All groups share one centre, and each spreads out both ways along 12 directions, with some noise.
Some rows, each with its group after it:
[ 26   2 -18  -2  -2   4  -4  12   4   0 -17  -3  -6  13  -6 -14  -5] | ran
[  0  -3   9   2 -26 -18  13 -13   5 -15   6  16  17 -22  17 -12  15] | mizo
[  7  -6  15   8   4   6 -21  -7  23  15  -1   6   1  23 -36  22 -18] | Luri
[-16  -1  23  21   0   2 -15 -11   3   5   2  11   9  -3   0  20 -48] | Luri
[  5  16  -5  -1  18  11  12  -8   5  -4 -16 -17 -11   7  -4 -16   0] | mizo
[  8 -19   8   2  26 -12  -4 -29  -5  33   5  24 -33  12  -6  39  28] | ran
[-14   6  -2  21  -2  19  -9 -19  -3  13   9  -6  27  -1  -3   9 -39] | Luri
[-31  21 -11  20  26  -4   8   0   8 -21  25 -20  18  14  24   2   2] | Luri
[ 8 -5  5 18  9  4 10  7 24 -9  3 -1  6 26  6 19 38] | Luri
[-18  -5   3  10  17 -13  11  -5  -6   4   1   0  -3   9   4 -10   8] | ran
[-19  14  13 -21   9 -19 -16 -30   7   6  11 -12 -11  -3 -17   4  14] | mizo
[ -7   5 -19   3  14  -5   0  10   6  -5   9 -13  -5  24   7   1   5] | siles
[ -2   7  10  31   8 -20 -12 -10  -4  -3 -22 -13 -16   5 -12  11   9] | siles
[  3 -18 -16  37 -19  26   4  14  49   9  -9  15 -29   9  -2 -13 -14] | ran
[ -1 -14  33 -27  -5   8   3  -5  17 -13  -1  -1  14   6   6   5  -4] | fuze
[ -5 -25  11  -1   7   3  26 -10  -2   1   1   2  -8  14   9  -2  -2] | siles
[ -6  20   6   1   4   5 -13  -3  22  15  11   1  28  33  -6  15   6] | Luri
[ -8   6  11 -14  -8  14   6   8   8  -6  -4  -7  -2  -1   9   1 -12] | ran
[ -2   3  -8  -1  11   2  -6 -13   5  13   3 -13   0  17 -15   5  11] | mizo
[-30 -11  15 -15   4  13   1 -11  15  12  13   3  -5 -19  11 -11  -4] | fuze
[ -7 -18  -7   6   1 -20  10 -18 -13  23  29  31 -11  -9 -20   7   1] | ran
[ 9 -8 18 -7 -6 15 24 -1 15  2 -5  5  6 16 -3  1  3] | siles
[  4 -25  -3   1 -29 -27  -8  -5  -5  21  16  25  15  14  -5  19  22] | mizo
[  0  -3   2   3  -1   7  -3 -16  10   6  -1   1  -1   0  -8   6  -5] | ran
[-14   9  -7  -6  -2 -17   6   7   5 -29  13 -28  14  17  -2  -5  12] | fuze
[-26 -39 -18  19   7  -4   3 -20  -9  10  38   9  21   5  32  19  13] | siles
[ 13   5  22 -26   2 -25 -27 -23  26  -8 -16  -9  16   9 -35 -22  18] | fuze
[ -9  -9  14  12  32  22   0 -11  18  29   6  23  -3  -1   5   1   6] | fuze
[ 16 -12 -22   4   1  -1  16  13   5  -7   7   1  -2  13 -10  -9  35] | Luri
[-14  -3   4  -7   9   6   0 -17  23   7  -6 -16  25  17 -22 -45 -13] | siles
[-15  14  34  -8  27  -4  10 -10   5 -12  22  -7  29  -7 -29   1  27] | fuze
[ 24   4  28  -9  -6   1  26 -19   5 -17 -34   3 -19  13  31  15   2] | Luri
[  6 -16   5  -4 -37   8  31 -42  -5  35 -15 -12  14  27 -14   4   1] | siles
[ 26 -40 -12  15  -4  12   7  -5   4  15  -6  18   8  10  -1  -2  18] | mizo
[ -5  12  -3 -16  15  -6  10   1  -7  13   5  -3  -7  21  10  15  25] | ran
[-10   6   6  17  21  -7  -1 -10  12  -6  14  -9  24  25 -14   3   5] | fuze
[ 12  11  -8   0 -18  22  17  16   0  -3   3  -5  29  10  21   6  22] | Luri
[-13  -3  16  13  15   8  -5  -4  28  -6  -3  -5  -8  13  15  12   4] | ran
[ -9  17   6  -2  29   1   1  10   2  -3 -12 -10   2  14  34  -3  20] | ran
[-18 -21 -18   6  21  -2 -11  21 -26   3  24  13   5   2  32  17 -19] | siles
[ 25  19 -12 -27 -18   8   3 -21   0  12 -16 -16 -10  24   2  16  -2] | siles
[  4 -31 -33   5 -10  17   6 -14   1  10  21   0  -8   5   6  15  -6] | mizo
[  5 -12  27   9  -7  -4  -5   3   3   4 -17   5   4   0  -6   2   2] | Luri
[  9  -7 -12  -8 -14  15  -2  -6   1  23  -9  16 -21  -8   7  -2 -24] | fuze
[-15  29  15 -13   0 -20   4  -5  -5 -12   0  -5  -4  -7  10  -1   3] | mizo
[ -4  10  12  10  22   8  24 -43 -23  23   2  -4  11  -4  -3  13  12] | siles
[-26   2  19  -6   2  17  22   6 -11  16   7  -6   6  10   9  16   3] | ran
[-18  11 -14  -3  21  -5   3  -6  -9  22   9 -11  -2  19  -3  -2  17] | ran
[-14   6 -12   5  10   1  13  -2  -6   3  15   4 -11  -1   8   5  -8] | fuze
[ -6   9  36  11  34  -8   1 -25  31   9  24  33   0   7 -46  14  -9] | fuze
[-11  -2  18  -7  10 -18 -13  -5  14   5  -6   5  -8  13  -1  -3   8] | Luri
[-26 -16  30  -6   3   0  19  -7  11 -13  12  -7  -4  -3  -1   0  -6] | fuze
[  5   0  -3   5  -8   8 -26 -25  21 -12   3 -12  19 -12  10   8  13] | siles
[14 10 -2 -7  2 15  3 -9 -2 12 -9 -6 10 16 -9 -1 -9] | Luri
[ -5 -11 -12  24   8  21  -8  37  10  -8  11 -11   3  35  12  36  -6] | mizo
[ 11   2  24  -4  11   0 -10   0  10 -12  -2   5  19  10  -2  11  -2] | fuze
[ 15 -19 -16  -7  11   1   8   0  28 -14  -1  11 -40  24   3  -5 -17] | mizo
[-22   5   2 -15  29  20  30   9 -17  27  -6 -14   5  32   5 -17  -5] | ran
[-25 -17  -2   1   2 -12  27   1 -17  -2  34  10  -1   0  19  18   6] | siles
[ -7  -8   0   6  -5  -5  11   7   5 -18  -3 -16  -2  17   0  -1   1] | fuze
[  0  -6   9  17  50   1  13  -5 -22  12 -13  22   0   2  25 -13 -16] | mizo
[  7   8  -6  12  -4 -20  -9 -16 -15 -11 -11 -15  10  10   9   5   2] | fuze
[-19   3 -14   5  12   3  -5   3   6   2  26  -9   1  17   5  18  -6] | mizo
[-10  20  15  25  39 -27   4 -32 -25  14  -3   1 -36   9  10  47  22] | siles
[-19   8  -8 -17  -2 -19 -26  26   5  -3  25 -12 -12  15   0  32  30] | mizo
[  4 -13   0  15   9  19  12  -9   1  -2  13   8   5  -5  15  21   1] | Luri
[ -1  11 -11  -6  -1  -6  17 -13   8 -13   3  -3 -20   6  11  -6 -10] | mizo
[ -8   5 -22  24   2  -8 -10 -12   8  14   8  15  -5 -15   3 -15   9] | ran
[  6   3  -3  -5   3  13  -4  -4   3   0   1 -15   6   6 -21   1  -5] | Luri
[ 20 -17  13 -11   1  15  -6  10  23   4 -12   6 -13  25   4  23  23] | Luri
[  1 -18   9   9 -14  -5  -9 -27  25  -3   6   5  10  -3  -2   6  20] | siles
[-10   0   5   3  25  -4 -11  -3  10  -1   9  -4  24  24 -11  -6 -10] | fuze
[  6  21  20 -14  -1  -8  10 -31  12   6  -6   7 -14   0 -15   7  10] | siles
[-5  2  0 16 -8 14 14  8 13  3 -3 -8  9 16 10  3 15] | ran
[  4  16  -1 -14  -9  -1  26 -30 -25  10  -8   4 -11 -11  12   1 -23] | mizo

New rows, each followed by its group:
[-13  18 -23 -22   3  -2  -1   0   3 -10  21  -7  -3 -11  -2 -21 -17] | mizo
[-14  -1   7  -2   3  -3 -12  -2   7  -1   6  -1  -3   1   6   6 -13] | Luri
[  7 -23 -13 -21  -2  -3   8 -11  -3   9  -1   4 -19 -11   8 -13  28] | Luri
[-29  17  17 -12   1 -19  14 -12 -11 -15  26 -22  29   9   5  18  22] | ran
[-14  16 -29  15  44 -14   8   0 -10   0  15  -2   4  19  -5 -27 -11] | Luri
[  0  -3   1  -1  15   6  -2  -3  16  -3  -8 -18 -23  19  -6  11  12] | mizo
[ -9   6  -9  -8  -6 -18  -6  -8   4  25  -4  13   3  17  15 -17  -6] | Luri
[-31 -28  21  -2  15  18  21   2  12  -3  12  -6   3   8  11  -2 -15] | fuze
[-12  -6  31 -13 -12  -5   9   0   2 -20  -1  -3 -14 -27   6   6   4] | fuze
[-24 -14  15  35 -15 -29 -13 -14   8  15 -16   8   2   5  -6 -11 -13] | Luri
[ -8  21  11  17  -8  -7  10 -20   6   5 -11 -27  11  25 -10  14  24] | mizo
[  4  -7  -2  13  12   0  14 -19  14  -7  -7  -8 -12  22   4   9   8] | Luri
[ -2  14  12  -8 -12  -7   6  -5 -22   1  -9   1   0  -9  -2  -2 -28] | mizo
[-27  11  -4 -12 -20 -35 -15  -3 -20  -4   7 -17  -1 -17 -16 -15  -5] | mizo
[-16  -2  -2 -13  -9   8  10 -17  27   8  20  -2  40   1 -28 -47  -5] | siles
[  2  28  29  -2   7  -5   0 -47  -2  17 -18  -8  -9   1  -7  24   6] | siles
[ 13   3  -8 -14   7   3 -14 -16  14  14  -2  -1  15  21  -3  -8   9] | fuze
[ 20 -27 -18  -3 -33  -1  10  -2  -1  18  -7   8   2  18 -16  -5  -2] | siles
[  7  11  10  -4   7  -4  -6 -12   5  -2  -7   2  -7  -1   0   8   0] | siles
[ 12 -11 -10  24  16  -6   0   8  -9   8 -23  13  -5   3   1 -25  -3] | ran
[  7  -7  12 -12  17  27  -7 -23  19   8   0 -12 -13   2 -10  22  16] | mizo
[ -5  17  18  -4  -2   6  17 -18  -6   6  -4 -11   8   6  -9   7  -2] | siles
[  9   8  17  -7   5  -4  -3 -18  17   2 -15  -4 -10  25 -13  12  -5] | Luri
[-10 -20 -15  14   9   1  -2  -5  -6  10  11   2  12   2   2  -5   1] | mizo
[ 14  -4   9   7 -13 -12  -4   8  -5   7  -7  17 -16   6   0  27   1] | siles
[ -7   5  33 -29   9 -24 -17 -19  -1   7   0  12 -13 -22  -5   8  25] | mizo
[  0   6 -13 -13   4  -7  -7  11  12 -10  14  -8  -6  11 -15  -4   7] | Luri
[-16   4  11  11   8  13 -13 -11  -5  19 -11 -17   4  -7  -3   5  -3] | ran
[-8  4 23  9  8 -4  8 14 23 -9 12 16  1 14  1 11  8] | siles
[  0 -12   2   3   5  -5 -13 -14  24  13 -18 -17 -10  37 -17   1  13] | Luri
[-15  -9   9  41 -12  -3  12 -13  14 -12   3  -7  12   4  23  18  12] | Luri
[ -7 -14 -10   4  -5   5 -15  -5  13  20   0  -5   5  13 -13  -2   2] | Luri
[ -6 -36  29  -3 -23 -12 -15   2  -1  -9   6  28  -8 -25  26  29 -16] | siles
[ 11  -9  -6   9  20  13   9 -15  13   9  -9  -4  -1  18  -4  -6  15] | mizo
[-13   4 -10  -5   7   0 -10   4 -10 -11   1 -19  -2  -3 -15 -17 -34] | Luri
[  1  -4   9   6  10 -21  -5 -19   3   5  -5   7 -27   8   0  18  11] | siles
[ 13  -7  19 -29  -9   8 -12  12   8  12 -14   6   5   4  -1   4  15] | Luri
[-10  20  27 -12 -15  37 -14   4  -2   3 -35 -50  24  -5  -2  -6 -21] | ran
[-10   9   5   6 -28  -9  11   7   7 -16   6 -12  21  -6  10   0  28] | Luri
[ -6  30 -29  -8  26  14  29  -4   0 -20   5  -5 -18  10  21 -24 -53] | mizo
[  9  -3 -22  11  27 -14  20   1  12  -5  10   1  -7  29 -13 -11  47] | Luri
[ 11 -13  -8  -3  14  -6 -20 -26 -18  30 -14   9 -15 -14 -34 -24 -29] | ran
[-10   6  16   6   4  -2   0 -13   4   5 -13 -15   0   3  14   7  17] | ran
[-20  16  37  -5 -11 -26 -15  -1  21 -14  16   4  22   4  -4  19  17] | mizo
[  7   7   2 -15   7   2 -11  -1  -1 -17   5  -4  24   0 -10 -12 -27] | ran
[ -8 -12  -2  -3   4  11  -1   6   9   5  15   4  13  21  24  12  -4] | siles
[-13  18  -2  -8   0   1 -14   3   3  -2   8 -26   4   6 -14  11  10] | mizo
[-12   7   2  -4  29 -16 -10  -6  -2   6  -9  -7  -3  17 -11 -24  -1] | Luri
[  0 -12  -8  18  23   3   7 -17  10  -4   3  -2 -18  16  -3   9 -10] | Luri
[-27   8  26  -6   1   7   1 -15   9  -6   6  -6   9 -17  14   5 -10] | ran
[-18  -5   2   8  25   0   4   6  -5  15  -2  -7  -8  22   1   3   6] | ran
[  9   0   5   9  -9  -8 -20   0   8  -8 -10   4  -6  -7  -2  11   4] | siles
[ 29 -15  -4  -1 -27   7   6   1 -10   5 -20   0  -8   8  -2  12  -4] | siles
[-18 -27  19  43   3  12  33  -8  11 -11  10  -7  35   1  -4  -3  26] | siles
[  3 -13  -4  13  12   3   3 -20  19  11   4  12  -4  39  13  16 -16] | fuze
[ -2   1  -3 -10   2  14  24 -19   5  30  20  22   1   0   2   2  -2] | ran
[ -8  15  10   8  15  -4 -16  36 -14  11   8   2  22  30   3  31  -7] | mizo
[ 16   6  -7  -3  17   7  21 -11   9  -9  11   0   0  16  -2  11  29] | Luri
[ 8 -2 -4  0 -4  5 19 -2  3  2  2 10  5  6  2 -8  2] | ran
[ 15  -2  -9  -6  -5   1 -17  11  12  -4 -10   1  -4   8  -9  -7  -9] | siles
[-25  26  -7   9  20 -32  17 -19   0 -10  12 -11   9  11   4 -25  18] | Luri
[  7  -8   1  -9 -12  -1   3  -2 -11   4   5 -17   5  21 -30  19   5] | ran
[ -6   3 -18  -7  15   8  -1   5  -2 -13  10 -15  14  -6 -11 -34 -13] | siles
[-13  12   7  14  18 -21  13 -27   1  -2  -2  -5   5  11  -4 -11  12] | Luri
[ 15  26   3  13  38  10  10  37   5  -6 -19   1  17  40  11  -9   8] | mizo
[ 11 -10 -13   3 -21  19  17 -33  31 -17  -8 -25 -19   5 -19 -10 -18] | mizo
[  6 -10 -12  14  19 -19 -11 -28 -13  26  -3   1 -12  11 -24   6  20] | ran
[  4  -2 -15  22   8  -7  17 -29  19  27  -1   9 -17  24   2   1  37] | ran
[-17  26 -16   0 -14 -23  22  -2  -7 -20   7  -6 -13   8  18  -6 -27] | mizo
[  3 -16 -16   1   4   5  -4  -4 -18  14  -3  -8  -2 -10  -8 -10   2] | mizo
[  7 -18 -15   5 -32 -16  -9 -23   3   9  20  14 -19 -14 -43  12  -6] | ran
[  2  23  -5  -9  20   0 -35 -26  -4  11 -21 -23   2   2  -8 -13 -20] | siles
[ -1  21  15  -7   4   7  -1 -33   8   9 -14 -15   9   5 -10  -1  -1] | siles
[-12  13   8  -8  25  -9  13  -6 -13 -20  11   0  -2 -13  18  -4  -9] | Luri
